All groups share one centre, and each spreads out both ways along 12 directions, with some noise.
In the rows, zero is written as 128.
Some rows, each with its group after it:
[ 92 216 181 128 163 176 102 112 104 135 141 132 102 155 134 151 111 115]  (2)
[ 99 151 121 135 145 117 102 140 131 115 117  95 126 150 116 156 135  76]  (2)
[129 148 105 125 147 154  97 159 131 158  85 128 120 106  94 130 106 128]  (3)
[102  93 167 112 197 113 128  59  82 113 150 114  58 124  53  85 151 134]  (1)
[139  55 100 136 124 132 121 165 149 114 163 115 119 123 140 117 167 164]  (1)
[164 172  90 205 171 164 144 149 161  72  75 134 116 148 108 125 135 160]  (0)
[124 118 124  98 123 149 140 127 120 100 125 141 112 130 132 163 100 134]  (3)
[122 155 120 140  72 150 142 129 144 128  52 156 142 106  97 111 145 149]  (1)
[146 167 145 169 135 104  84 174  94  75 115 133  88 146 135 132 173 131]  (3)
[109 174 155 102 144 152  93 111 114 104 147 121  97 159 104  94 130 129]  (0)
[122 174 143  76 121 139 112 128 124 149 151 166  97 143 114 105  74 160]  (0)
[172 154 103 108 138 171  48 162 145 103 172  94 196 134 136 143  89  80]  (2)
[101 156 131 170 137 131 136 177 120 127 124 141 111  82  71 115 110  96]  (2)
[134 126 153  98 107 137 104 109 104 132 152 119 150 121 167 105 138 103]  (3)
[119 151 155 106 163 167 110 155 117 167 218 127 127 120 137  89  84 141]  (1)
[118 142 173 138 107 137 166  86  95  99 128 124 146 148 168 112 162 126]  (3)
[108 129 147 104 207 169 158 120  97 159 144  60 152 172 103 130 125 181]  (2)
[201  92 109 119 134 148 115 143 108  77 130 120 155 116 127  82 134 163]  (1)
[143  79 138 116 152 101 151 187  38 138 124  55 191  96 100 102 144 125]  (1)
[122 117  64 110 138 104 129 137 186 192  83 108 154 143 111 201  82 117]  (3)
[125 154 149 116 168 133 126 118  99 123 130 114 113 168 130 151 127 157]  (2)
[142 166  91 110 148 153 125 190 150 175 128 113 160 135  99  88  72 147]  (3)
[103 130 131  86  69  85 126 144 145 153 184 119 183 140 127 125 103  99]  (0)
[155 102  97 132 150 135 112 146 135  74 132 122 102 123 134 114 129 117]  (1)
[153 120  91 104 150 132 111 186 140  82 166  94 145 163  93 111 104 141]  (2)
[ 95 128 169 148 108 147 116 158  70 179  93 138 112  53 136 112 177 107]  (2)
[ 95 159 135  89 164 143 140 124  98 103 148  63 155 172 103 126  96  75]  (1)
[139 126 123  84  79 146 137 140 124 113 126 167 124 115 130 110  88 155]  (2)
[142 175 125 177 152 143 140 129 156 126 138 141 127 140 140  71 131 133]  (0)
[ 99 121 116 132 109  99 131 215 143 118 193  99 153 159 148 164 124 120]  (1)
[102 137 177 139 142 135 137 118 119 144 186 155 102 114  76  75 136 183]  (1)
[190 187 135 198 139 177 105 118 121  80  99 153 150  83 136  86 131  81]  (0)
[ 86 121 150 129 117 125 111 130 103 119 128 146  68 102 113 126 147 105]  (2)
[105 126 119 159 126 106 154 151 120 166  89  88 184  93  86 155 133  83]  (2)
[108 115 118  95  85 128  81 130  97  73  62 128  82 109 107 112 158  73]  (3)
[ 96 110 111 152 141 147 153 175 126  92 132 100 119 129 169 201 133  74]  (1)
[100 127 132 134 138 150  54 131 136 142 159 129  92  84 142 104 145  39]  (2)
[113 121 169 155 101  93 112 105 104  77 120 130 124 133  81 193 178 146]  (3)
[108 126 158  76  86 109 145 128  82 129 127 150 110 118 128 104 113 139]  (0)
[109 167 116 180 124 137 140 146 164 125 121 128 143 117  81  96 131 108]  (0)
[102 167 155  98 187 176  95  94 108 164 124 118  96 130 101 122 102 111]  (0)
[157 107 125  89 120 124  98 121 117 123 153  98 175 130 119  88 125 118]  (1)
[155 177 126 141 190 112 169 103 139  96 128 159  83 185  96 125  73 187]  (2)
[ 78  89  90  98  84 103 105 180 159 106 125  77 141 158 118 154 162  92]  (0)
[ 70 119  93 124  87 109 183 156 157  94  83  80 143 190 107 123 166 129]  (0)
[124 149 129 170 166 169 117 136 128 102 122 121 112 105  88  91 140 113]  (2)
[172 114 108 169 160  81  99 129 144 101 142  99 141 148 127 101 170 124]  (2)
[119 169 147 132 174 103 103 200  78 183 132 101 112 149 157 119 144 137]  (3)
[187 139 138 109 110 133 104 116 106  97 112 149 144 139 148 139 125 171]  (1)
[155  64  95  86  74 134 115 185 125 104 127 118 146 125 169 125 143 162]  (0)
[129 165 121 104 128 120  85 118 166 151 169 136 136 160 146 172  85 112]  (0)
[ 63  99 220 118 104 171 174  70  45  81 141 129 105  87  86 116 172 138]  (3)
[113 135 145 149 154 152 164  93 138 131 144 111 151 141 125 148 128 138]  (3)
[116 115 138 163 176 117 107 204 104 201 189 126 112  63 160 134 119  85]  (1)
[136 147 120 127 118 118  89 155 119 110  92 131 115 137 111 156 136 131]  (3)
[107 141 150 135 113 135 122 175 101 181 115 137 140  75  82 126 123 140]  (3)
[101 182 127 106 154 154  76 119 136 101 114 139  59 167 109 134 117 119]  (0)
[159 215 179 112 173 174 106 104  50  96 114 190  57 111 104  42  81 138]  (0)
[110 118 123 159 149 123 106 119 135 121 121 111 110 107 108 126 158  80]  (3)
[127 118 109  86 147 157 125 127 102 109 103 101 134 134 153 151 100  89]  (1)

New rows. What belongs after each?
[128  76 129 142 158 161 126 158 127 131 183 108 128  97 145 112 142 131]  (1)
[124 146 114 108 135 144 133 143 109  94 112  82 162 143 111 120 106  83]  (1)
[143 192 175 168 153 117 133  86  99 130 128 178  93 106 128 115 103 107]  (0)
[114 113 116 110 101 175 113 156 128 115 127 105 171  83  95 131 113  91]  (2)
[119 109 140 142 113 140 125 154 127 130 173 131 140  99 142 133 137 127]  (1)
[130 145 137 121 114 126 140 125 107 108 110 154 102 131 142 105 128 138]  (0)
[122 103 134 114 155 137 103 109 126  75 170  99  94 168 116 103 167 145]  (2)
[122 142 152 144 127  69  96 149  89 145  95 125 111 128  88 128 170 149]  (3)
[110  60 110  89  91 116 109 153 128 113 153  74 172 120 110 130 150  96]  (2)
[113 108 133 134 135  82 161 155 106 118 149 160  77 103  66 122  99 147]  (2)
[115 132 127  70 113 181 146 145 100 152  94 148 117  94  87 110  77 158]  (3)
[ 82 156 150 132 156 197  94 138 130 140 166  73 153 130 113  88 157  94]  (2)
[118 137 140 112 151 169 117 146 111 119 145  69 160 171 124 112 153 154]  (2)
[129 137  90 116  64  98 137 133 146 144  34 138 148 122 144 126 136  89]  (3)
[109 171 173 115 149 167  21  84 127 167 182 125 139  83 102 137 107  47]  (0)
[161 172 139 147 106 133 109 146 146 114 171 126 192 153 139 138 122 151]  (3)
[128 138 117 155  54 113 122 160 161  68 151 131 158 141 134  68 170 110]  (0)
[107 170 156 139 142 120 128 148 113 135 161 122 134 155 137 168 117 127]  (1)
[140 133 126 118 162 101  24 229  92 172 130 151  65  68  18 122 108 168]  (3)
[133 163 111  59 122 175  81 156 125 161 125  86 177 155 201 114 101  88]  (3)
[125 185 146 181 115  60 128 187 108 149  88 140 132 147 108 165 153 158]  (1)
[141 146 142 168 173 132 116 163 120 139 149 146 110 119 105 176 114 175]  (3)
[143  95 147 119 129 104 130 123  81 107 121  52 205 164 146 184 174 131]  (1)
[125 126  80 186 105  81 167 181 183 141 120 123 179 119 106 169 111 100]  (0)
[118  91 126 125 107 102 135 170  98 132 123 113 143  96 118 132 140 113]  (1)
[155 132 109 120 111 195 127 175 120 125 113 135 152  89 117  69 112 155]  (2)
[122 137 166 181  95 111 144 124 117 130 130 150 149  98 130 157 158 134]  (3)
[145 179 121 144 182 153 104 111 131 121  95 140  98 139 136 162  99 111]  (0)
[ 43 112 118  44 140 113 136 123 136 191 129  64 126 193 104 174 115 120]  (0)
[ 82 180 154 154 167 120 142  93 116 120  92 115  93 146  58 110 140 105]  (1)
[150 129 125 117 123 144 104 101 116  34 115 140  90 157 144 147 137 127]  (3)
[174 138 117 127 127 100  75 124 129 146  91 155 118 118 116 154 120 155]  (3)
[175 125 128 104 176 175  62  98 122 149 168 138 119  82 176  99  93  75]  (1)
[134 127 152 145 120 139 155 104 121 156 122 106 184 127 134  96 157 151]  (2)
[ 69 162 155 144 143  70 130 171 114 133 181 133  89 139 114 174 108  76]  (1)
[128 125 136 105 122 103 137 102 104 116 133 109 120 152 177  55 153  86]  (3)
[ 70 144 192 131 101 169 159 121  72  94 126 102 141 122  91 121 167 132]  (3)
[114 153 192 135 143 145 149 112  68 150 139 116 141 127 153  95 159 145]  (3)
[132  91  87  92 106 162 155 138 145 115 105 133 127 112 106  84 103 149]  (2)
[151 138 125 105 126 120 136 129 141  79 163 145 110 183 118 102 104 179]  (2)
[146 126 136 142 113 128 140 158  87 126  93 148 134  77 103 137 117 144]  (2)
[136 164 143  77 108 192  93 114 107  60 131  97 155 171 117 121 124 147]  (3)
[102 127 149 134 150 106 101 157 106 128 190 145  91  84  84 140  94  83]  (2)
[151  90  95 127 164  57  79 151 133 144 144  59 155 165 153 150 165  86]  (2)
[132 142 121 148 141  69  98 181 112 148 109 130  98 124  96 123 144 136]  (3)
[ 94 124 121 121 133 111 117 169 123 147 139 107 123 112 107 131 121  85]  (2)
[145 182 118 112  91 178 109  71 160  86  70 195  85 132 110 100 102 140]  (1)
[137 171 122 154 127  74 102 154 107 104  68 114 108 170 137 105 182 122]  (3)
[139 105 118  89 129 201 130 110 119  86 142 126 136 107 139 100 101 104]  (1)
[133 148 144 116 131 102 129 101  99 106  91 102 144 158  60  91 148 149]  (1)
[150 115 119 167 170 110 131 134 123 120 138 160  69 100 114  98 124 132]  (3)
[135 139 150  99 172 167 143 101  79  74 152  82 149 152 101  97 110 119]  (1)
[ 96 171  86 191  92 136 145 133 224 122  88 151 139 142 109 150 136 110]  (0)
[ 79 164 164  77 152 159 166 113  87 144 122 100 127 166  83 118  99 154]  (1)
[125 120  98  95 160  94 107 164 121 145 151 103 100 143 147  64 120  83]  (3)
[129 136  94 103 137 124  86 189 133 127 130 117 113 127  92 104 101 116]  (3)
[ 71 110 154 161 174 138 194 138  96 103 146 123  70 108  63 109 135 139]  (3)
[114 153 150 119 150 143 100 102  90 141  96 123 120  92 107 162 106  68]  (0)
[136 195 119 155 187 116 103 132 128  68 115 103 102 190 127 129 132  78]  (0)
[ 89 185 145 178 160 114 157  98 143 147 125 110 127 146 127  89 147  69]  (0)
[ 65 159 171 117 153 153 139 132  85  87 130 114  89 152  69 167 131 144]  (2)
[120  96 172 169 138 157 127  89 138 104 184 136 115 126 158 166 182 164]  (1)
[ 92 168 135 128 150 149 107 148 120 126 110 119  79 160 143 106 152 119]  (2)
[102 138 122 101 134 116  71 144 158 148 176 107 115 152 137 135 123  87]  (0)
